Each cloud of rows lies close to a flat space through zero, with a little noise off it, and is much wider in some directions of that space than in others. After each cloud: how many dimensions does that space have?

[[  6   1 -12   6 -20  10  11 -16  10  21  20 -18   8  32   3   2 -24   4
  -20   7]
 [ -7 -14  17  -2  -4  -4   8  21  -4 -21 -14   2  -9  -8  -1 -18   3  -3
    5  -4]
 [  9  -4  -3   6   8  -2 -18 -20   0   4  -6 -20  -1   2  -9  21  15  17
   22  -2]
 [  3  11 -11   6  -4   4   0 -28   9   8   6 -10  15  13  -7  11   0   2
   -4  10]
 [  5  -6 -28 -12  12   3  -7 -14   4  10   8   9   5  31  -8  11  10   9
    9  19]
 [  1   1 -33  16   6   9  -2 -36   6  18   3 -27   8  39 -17   9   3  -2
   -7  16]
 [-16 -10  -5   2  25  -9  14 -21  18  12  19  -8  20  -1  -9  14  16   3
   25  30]
 [ -1   9 -10   5   2 -13  12   9  -5   0   1  31  -2  11  -3 -11   7  -2
   -8  13]
 [  3  10   0   7  11 -15  -5  -2  -6  -1   5   1   7 -10   0   8   7   6
    7   3]
 [  4  -3 -23   9  15 -13  -4   6  -6   9   9   0  -8  19  -8  -2   9  10
    5  16]
 [  4 -13  14   3 -13   0  11  18   8   5   1   0 -18  -9  -2 -15  -1  12
   11   8]
 [  0 -14  -1 -23   7  -4  -8 -14  12  -7   3   4  17  13  -9  16  13  16
   28  19]
 [-10   7 -25 -23  20   8  -4 -10  -9  -9   4  18  26  21   6   3  -6 -24
  -25  -1]
 [ -6   6  16   9   1 -22  16  24  -3 -15   0  16  -1 -20   0 -16   5   0
    4  10]
 [ -1 -20   6   9  -4   9  11 -10  15  33  12 -12 -11   1   0  10  -2  15
   19   5]
 [  8   2  10  19 -17 -16   5   3  -3  -7 -14   3  -9  11 -10  -4  12  18
   14   3]
 [  8   5 -12  18  -3  -2   3   6  -4  25   4   8 -24   7  -1  -4   1   8
   -4   4]
 [ 11  19   8  20 -27  -4   6  15   2 -11  -5 -19 -15 -10  -4 -26  -5   0
  -17   5]
 [ -9  -3  36 -10  -4  -9   0  15  -8 -30 -19  18   6 -31   9  -2   3  -7
   12 -21]
 [ 17  15 -15   2   7  -9 -17   2  -7  11   2  19 -13  -1  -4   6  17  15
    8   7]
 [ -4  -5 -12  -4  25   2 -15 -15 -21  18   3  15   9  13  10  33  -4   0
    2 -25]
 [  7  -7  10  13   5  -3 -14  10  -1   0   2 -40 -10 -23   1   3  -2  12
   14  -7]
 [ -2 -20  21   1  14 -32  13  15   6  -2   7  24   1 -10  -6   4  24  32
   50  26]]
 => 10

[[ -1  -8  -5 -11   0  -6  -9   5   2   6  -3   5   9  15  16 -14  -1  18
   17 -15]
 [  3   1   0   3  -2  -4 -11  -3  -2   5  -2   3  -3   4  13   1  -2   7
    3  -7]
 [-11  -3   0  14  -8  -6 -10  -2 -15   2  15 -14  -2  10   3   1   6  -1
   -4  17]
 [  8 -17   3 -18   2  -2   7  16   1  -4 -22   6  11   3  -2 -18   1  -6
    3   8]
 [  1   5  13   3   0   2  -1   0  23   0  -6  -4   2  17  12  -7 -12  14
   -3  -3]
 [ 12  11 -23  16   6   5 -14  -9 -24  -3  -2  -1   4 -16  -1   5   1  -3
   -8   3]
 [ -7   3  15  -2 -12   0 -13 -19   4   8  15 -15 -11   5  19  -2   4   6
    5  -4]
 [ 14   0  -6  -6   6   3 -14  -4 -14   4   9   9 -27 -36  11  26  -6  -8
  -24 -11]
 [  3   8   0 -11   0  11  -1 -22  -5   1  21  -8 -14 -28  -3  14   7 -12
    0 -11]
 [  0  -1  11  -7  -2   2  19   7  12  -1 -11  10   0  -4 -10  -1   1  -9
    1   2]
 [  6  -4  -7  -6  15  -2   6  17  18  -4  -9  17   5   9  -2   4 -15  15
   -1 -18]
 [  5   6 -21  43  -7 -18 -36 -30 -31  -5   5 -26  16  23 -13   5  19  -9
   27  15]
 [-15 -19  17  -7  -6 -15  14  26  11   7  -5  15  -4  19   3  -3  -2   3
    1   6]
 [  4 -17  -3   5   9 -13  11  29  11  -8 -29  14  19  29 -15 -10  -8   3
    4  10]
 [  3   0 -19  -5   8   4 -11  -1 -11   0  14  -3   1  -4   7   0  -3  13
   -3 -10]
 [  5  17  -8   7  -1  11  -7 -22  -9  -1   9 -11   0 -15  -2   4   5  -4
    3  -5]
 [  1  -3   7   8  -4  -5 -18  -1  10   1 -10 -13   9  30  16 -16  -7  17
    3   6]
 [ 16  -7   1  -8   9   9 -13  -4  10 -10  -2 -21   2   4   4  -4 -11   3
  -16   6]
 [ 12  20  12   1  -3  17   3 -20   7  -1   0  -3 -19 -33   0  14  -4 -13
  -18  -2]
 [-11   5 -11  13  -6  -9   2 -10 -16   3  13   2   5   3 -12   5  16  -6
   24  -4]
 [ -4  -6  21   4 -11 -13  -5  -6  -1   8   8   0 -23  -4   5  18   4 -14
   -4   4]
 [-26   1   9  10  -7 -12  16  16  12   9   6  14   5  29   3  -4  -1  17
   15  -5]
 [ 21   3 -22  -9  17   9 -22 -11  10  -7  -2  -8  15   7  12  -7 -14  26
    7 -26]]
 => 9

[[ 18   5 -19  -3  -1  -5   2   4  13 -26  -2  -5  14 -23  -1   9 -16  -2
   -1  17]
 [  2   9   5   1  -7  -7 -20  -6   9  -3  -1   1   2 -14   0   3  -5 -13
  -17   7]
 [ 25  12 -35 -14  -1  -2  -8  12  18 -22   5  -2  20 -24  -2   8 -11  19
    7  19]
 [ 24  12 -21 -10  10   7  -9  13   8 -16   2   1   7 -13   3   3 -12  12
    8  11]
 [-19 -12  21   2 -15   5  11   3   2  15 -12   4   5   9   5   2  13  -3
    2 -18]
 [-23 -12  26  13   9  12  16   1 -22  25  -4   6 -14  29  12  -1  11 -10
    6 -28]
 [ 28  10   3  -3   3  -5 -15   4  29 -36 -21   0   5 -30  -5  -2 -27 -18
   -3  25]
 [ 27   7   4  -2   2  -2  -7   7  25 -37 -23   1   8 -31   0   4 -27 -18
   -3  23]
 [-19 -20 -13   4  11  17  40   7 -37  24  15   0  -2  36  11   3  20  25
   25 -27]
 [ -2 -13 -17   0   5   0  25  -1 -17  -1  12  -7  -3  13  -6  -3   6  16
   15   1]
 [  3   5  33  10  12   3 -15  -2   2   0 -16   8 -15  -4  11  -3 -11 -31
  -12  -3]
 [-10 -13  20  11  -4   6  18   6   1   0 -18   6  10  -4  16  12  -3 -23
   -3 -17]
 [-21  -8  27   8  -1   7   5   0  -9  20  -7   6  -9  17  10  -1  10 -12
   -4 -21]
 [ -7 -10   6  -3  -4   4  15   4  -2   4  -5  -1   0  14  -2  -6   5   9
   13  -5]
 [  2 -13 -39   2   9  16  42  17 -25  -4  15  -3  20   3  17  21   1  23
   23 -14]
 [  0  -7   6   4   6   4  16  -2  -5  -4  -5  -2  -4   7  -1  -3  -5  -3
    8   0]
 [ 15  10 -16 -16  -8  -3 -10   6  21 -11   2  -1  11 -11 -13  -5  -2  18
    6  18]
 [ 10   1 -20 -12   7   3   6   3  -3  -6   8  -5   1   5  -9  -5  -1  20
   14  10]
 [-12   4 -28  -5 -22 -12  -5  -1  -2  14  25  -3  22  -7   0  14  19  22
  -11  -5]
 [-23  -2  24  -3 -14  -8 -14 -13   4  25   3  -1 -11  17 -14 -13  20   1
   -8  -4]
 [ -3  -1  18   0  -2  -4  -7  -8   7  -3  -9  -1  -9   3 -10 -12  -1  -9
   -3   5]
 [ 21  28 -16 -15 -22 -17 -48   0  39 -19   2  -2  20 -45  -9   8 -10   0
  -27  27]
 [ 19  16 -28 -14   2  -7 -26  -3   8 -10  17  -6  -2  -7 -17 -11  -1  22
    0  22]]
 => 6

[[ -4   0  14 -11   0 -12  14 -22   8  -1  -6 -20   1  -9  -8 -11 -13   5
    4  -2]
 [ -9  -4   2  -8   8 -14   0 -14   1  19   1 -14   9   6  -4 -17 -10  -6
   11   0]
 [ 25  -2  -3  26 -13  -6  -5   3 -14  -6  18  29  -6  10   6   7  10  -2
   20  -2]
 [  1   3  17   4 -30  31  12  25 -18  -9 -12  10  -8 -15  -8  43   1   9
  -11  20]
 [  1   0  28 -15  20  24   2  22 -21  -1  15  -4  14   7 -28  10  -2 -24
  -15  15]
 [ 11  11 -17  10   6 -27  -9 -20  15   1   1  -2   5   7  24 -26   7   1
   21 -11]
 [ -2  18   6  -8   3  15   6  12   8 -18 -13 -22 -11 -11  -9  -5  11   1
  -19   0]
 [-13  12  16 -14  15   6   8  11  -5   4  -6 -26   4  -2 -28 -11  -2 -12
   -6   7]
 [  0 -14  -2   3 -15  -3   0 -13   1   0   0   8  -2  -4   8   8 -14  -2
   12  -9]
 [  9  33 -13 -14  19 -18  -6   8  16  29  13 -37   3  -2 -13 -10  -6 -12
   10  11]
 [  4   0   5  10  -2  13   3   8  -6 -23   2  22   3  -6   4  26   7  15
  -12  -1]
 [  8   9   1  -9  10   0   0  16  -4  20  22  -8   6   5 -19  15  -7 -20
    0  13]
 [-13 -41  42  -1 -19  20   7 -33 -32 -20  -8  19  20   0   8   9 -24 -11
   17 -18]
 [-16  -2  21   7   2  11  20   5 -16 -24 -14   7   0   3 -13  -2  23  13
  -22  -3]
 [  4  14  -4   7  -1 -11  15  -1   9 -16   6   0  -4   0  -1   3  15  -3
   -5 -10]
 [  1   3 -23   1 -25 -13   2 -15  13  24   7 -26 -24   0  -3  -2  -9 -10
   19 -21]
 [ -6  21 -19  -1  15 -18  -8  18   8  30   0 -22  -5   8 -16 -22   8  -6
    7  10]
 [ 30   0 -26  -4   0 -32  -8 -23  34  12  22 -11 -16  -2  12 -18 -14   0
   16  -6]
 [-10   2   4   0  15   0  -3  -6   4 -16 -10  -4   7  -6   1  -9   1  10
   -4 -11]
 [  3 -16 -22  15 -13  18 -12  -7   4 -18  -7  30 -10  -3  34  19  11  35
  -19 -14]
 [ -1   4   3 -13  -4  10 -16   2 -11  35   2 -32  -1   1 -12  -4 -21 -17
   20   5]
 [  0  -6 -10   7   6  14 -18   9  -6   2  -2  13  -1   2  10   4   3  16
   -7   3]
 [  1 -20  16  -1  11   0   0 -16  -2 -31   6  12   5   4   1 -18  -4 -22
    3 -23]]
 => 12

[[ -6   4   9   9   2   1   4   5   8  -6  -1  -4  -2   0  -6   2  -9  -5
   -1   6]
 [  5  -4   0   4   5  -7   0  -3   4   5  -1   3   1   1   2   1  -4   0
   -1   0]
 [ 11 -17   5  -2  -1  11  -2  -6  -5   4  11   1  10   9   3  -1 -15  -5
   -7 -13]
 [ -5   2  -1   9  -1   5 -17  -4  -2   0  -8   7   0   4   1  -3   9  -3
    6  -2]
 [ -3   7   2   5  -3  -1 -11   2  -1  -6  -6   7  -6   7   0  -5   9  -3
    1   2]
 [-10  23   4  10   0   4   4   7  13  -7  -8   6  -3   5 -15 -16  -4  -3
   13  23]
 [-11  -5   2   2  16  -5  14  -1  13  -3  15 -14  12  -9   9  -4  -8  -6
   -8  14]
 [ 24 -10  -4 -21  -9 -11  15   5  -2   4   6   9   3   4  -1 -15 -19   5
    2 -11]
 [ 17  10  -8 -20 -13   7   5   2  -3  -4   9  27   4  11 -15 -37 -12   8
   26   4]
 [ -1  -5  -2   5   0   1  -2  -6  -8  -9  -2   8  -2  11  -3 -19   7   1
    1  -1]
 [ -1   5  -1  -5   1  -3  -7   6   9  -4   2  19  -5   6  -3 -15  -3  -4
   24   7]
 [ -1   7  -8  -4   2   7 -10 -11   3  10  13  -3  23 -12  12  -4   5   2
    1   8]
 [ -1  11  -3  -2   3  16  -9 -15  -8   1  15   0   7   4   5   7  14   7
   -8  10]
 [  9  -6   5   1   2  -2  12  -1   3   0   6  -3   4   2  -4   1 -17   1
   -9  -1]
 [ -1  12  -1   4  -9  16 -22  -7  -6  -3   1  14   7   6  -3 -12   9   1
   11   2]
 [-13 -11   0   5  12  -5  -7  -5   0   0   4 -18   9  -7  24   8  16  -9
  -19  -2]
 [  0  11  -1  15   2  -9  -2  -2   1   8 -19  -9  -8  -2   0  19  13   6
  -14   5]
 [ -7   5   8   7  -4   7   5   2   0 -11   3   0  -5  -5 -17   5 -11   4
    6   2]
 [  0 -13  15   6  -4   2  23  11   0  -5  -3 -16  -9  -5 -17  20 -28  -2
  -10 -14]
 [-12   4   0  19   2  -8  -9  -6  -5  -5 -14  -7  -7  -6   1  13  16   5
  -11   0]
 [  2   9   0  -8  -4 -11   2   9  12   0   1  10  -1  -8  -4  -6 -11   1
   17   6]
 [  9  -3  -2  -3   6   1   4  -3   0   3   2  10  -5  14  -1  -4  -1   1
    2   3]
 [ -6 -11   6   9  10   8   2  -4   5  -1   8  -4   8   2   0  -2 -11  -9
    0   1]]
 => 11

[[ -8   1  33  -1   4  19   5  26 -16  13 -12   9  17  11  -5   4   8  -5
  -14 -19]
 [ 28  -1 -25  -1  18 -28  18   1   9  -6   0   7   0 -28  18  15  -9  20
    9   1]
 [ 14 -10   5   7   4  32   6  12  11   4   6  -5   5  -4   6  -5 -15  12
   -7  -5]
 [-20  -6 -18   8   8  10  15   2   6   0  13  -4   3  -1  -2 -25  25  14
   -4  -1]
 [-13  -5  14 -18 -18  12  -5 -13 -10 -10 -20 -24  -6   8 -21  17   4 -31
   23   7]
 [  4  -6 -19  10   0   7   3   2   7  19   0  -1  14  21  -5 -22   0   6
   -1  -2]
 [ -8  48  12 -25  -5  -1 -14  18   5  27   3  30  19   9  49 -23   1  26
   -7 -28]
 [-11 -16 -12  17 -11  21   3  -3   4   3   4  12   9   1  -4 -27  16  22
   -9 -12]
 [ 11 -11  16 -21 -26  -4  -7  -7  -3 -12  -7  17  -9 -30  -3  24  11  -3
   -8 -10]
 [ 16  -7 -23   9  -2  -5   6 -10  20  19   4   5   8   5  -4 -17  -6   5
  -13   4]
 [ -8 -23   5  21   9  22  12 -12  18  -5  -9   0   9   8  -2 -11 -13 -15
   -9   5]
 [-38   0  11  32  19  14  17 -19 -10 -12  -5 -12 -26  -1  32  -4 -11 -10
    5 -19]
 [  0  -5   1  -1 -14 -17 -15 -10  -8 -22  -8  24  -6 -13  15   9   1   9
    9  -8]
 [ -4  -6 -11   7 -10  -6  -3  -2   4  14  -6  27  14  12  15 -21   8  10
  -12 -20]
 [-18  16  33   0  10   5 -28  16   9   6  17   9   5  39  27 -17 -22 -27
  -22   5]
 [  4  24  -8   0 -11 -16  -2 -10 -13   6  -1  13  -7 -20  -1   2  10  29
    1 -11]
 [  1   6  -1  -7  22 -32   7  12  12   9  28  -4   5   1 -33  -1  18 -22
  -34  34]
 [ -2  13 -16 -26  -8 -20   0  -7   0   1  -7  -1  -4  -6  26   3   8   1
   23 -11]
 [ 13  -6 -11  -4   4   8   1  10  22  36   9  -8   8  34  27 -21 -21 -18
  -12  -8]
 [ -5   4   5 -11   6  -1  -4  20   6  12   8  11   9  14  26 -12   3  -4
  -12 -13]
 [  5  -8  10 -14 -24   0 -25  14 -19  -5 -11  12   7  13  -8   9   8   0
   11  -9]
 [ -2  19  20   7  16   0  -6  17  -3  11 -21  18  25  29  31  -3 -28  -2
    6 -14]
 [-31   1  17   3   8  14   7 -16   5 -10   0 -24  -9   7 -15   0   1 -34
   -2  18]]
 => 12
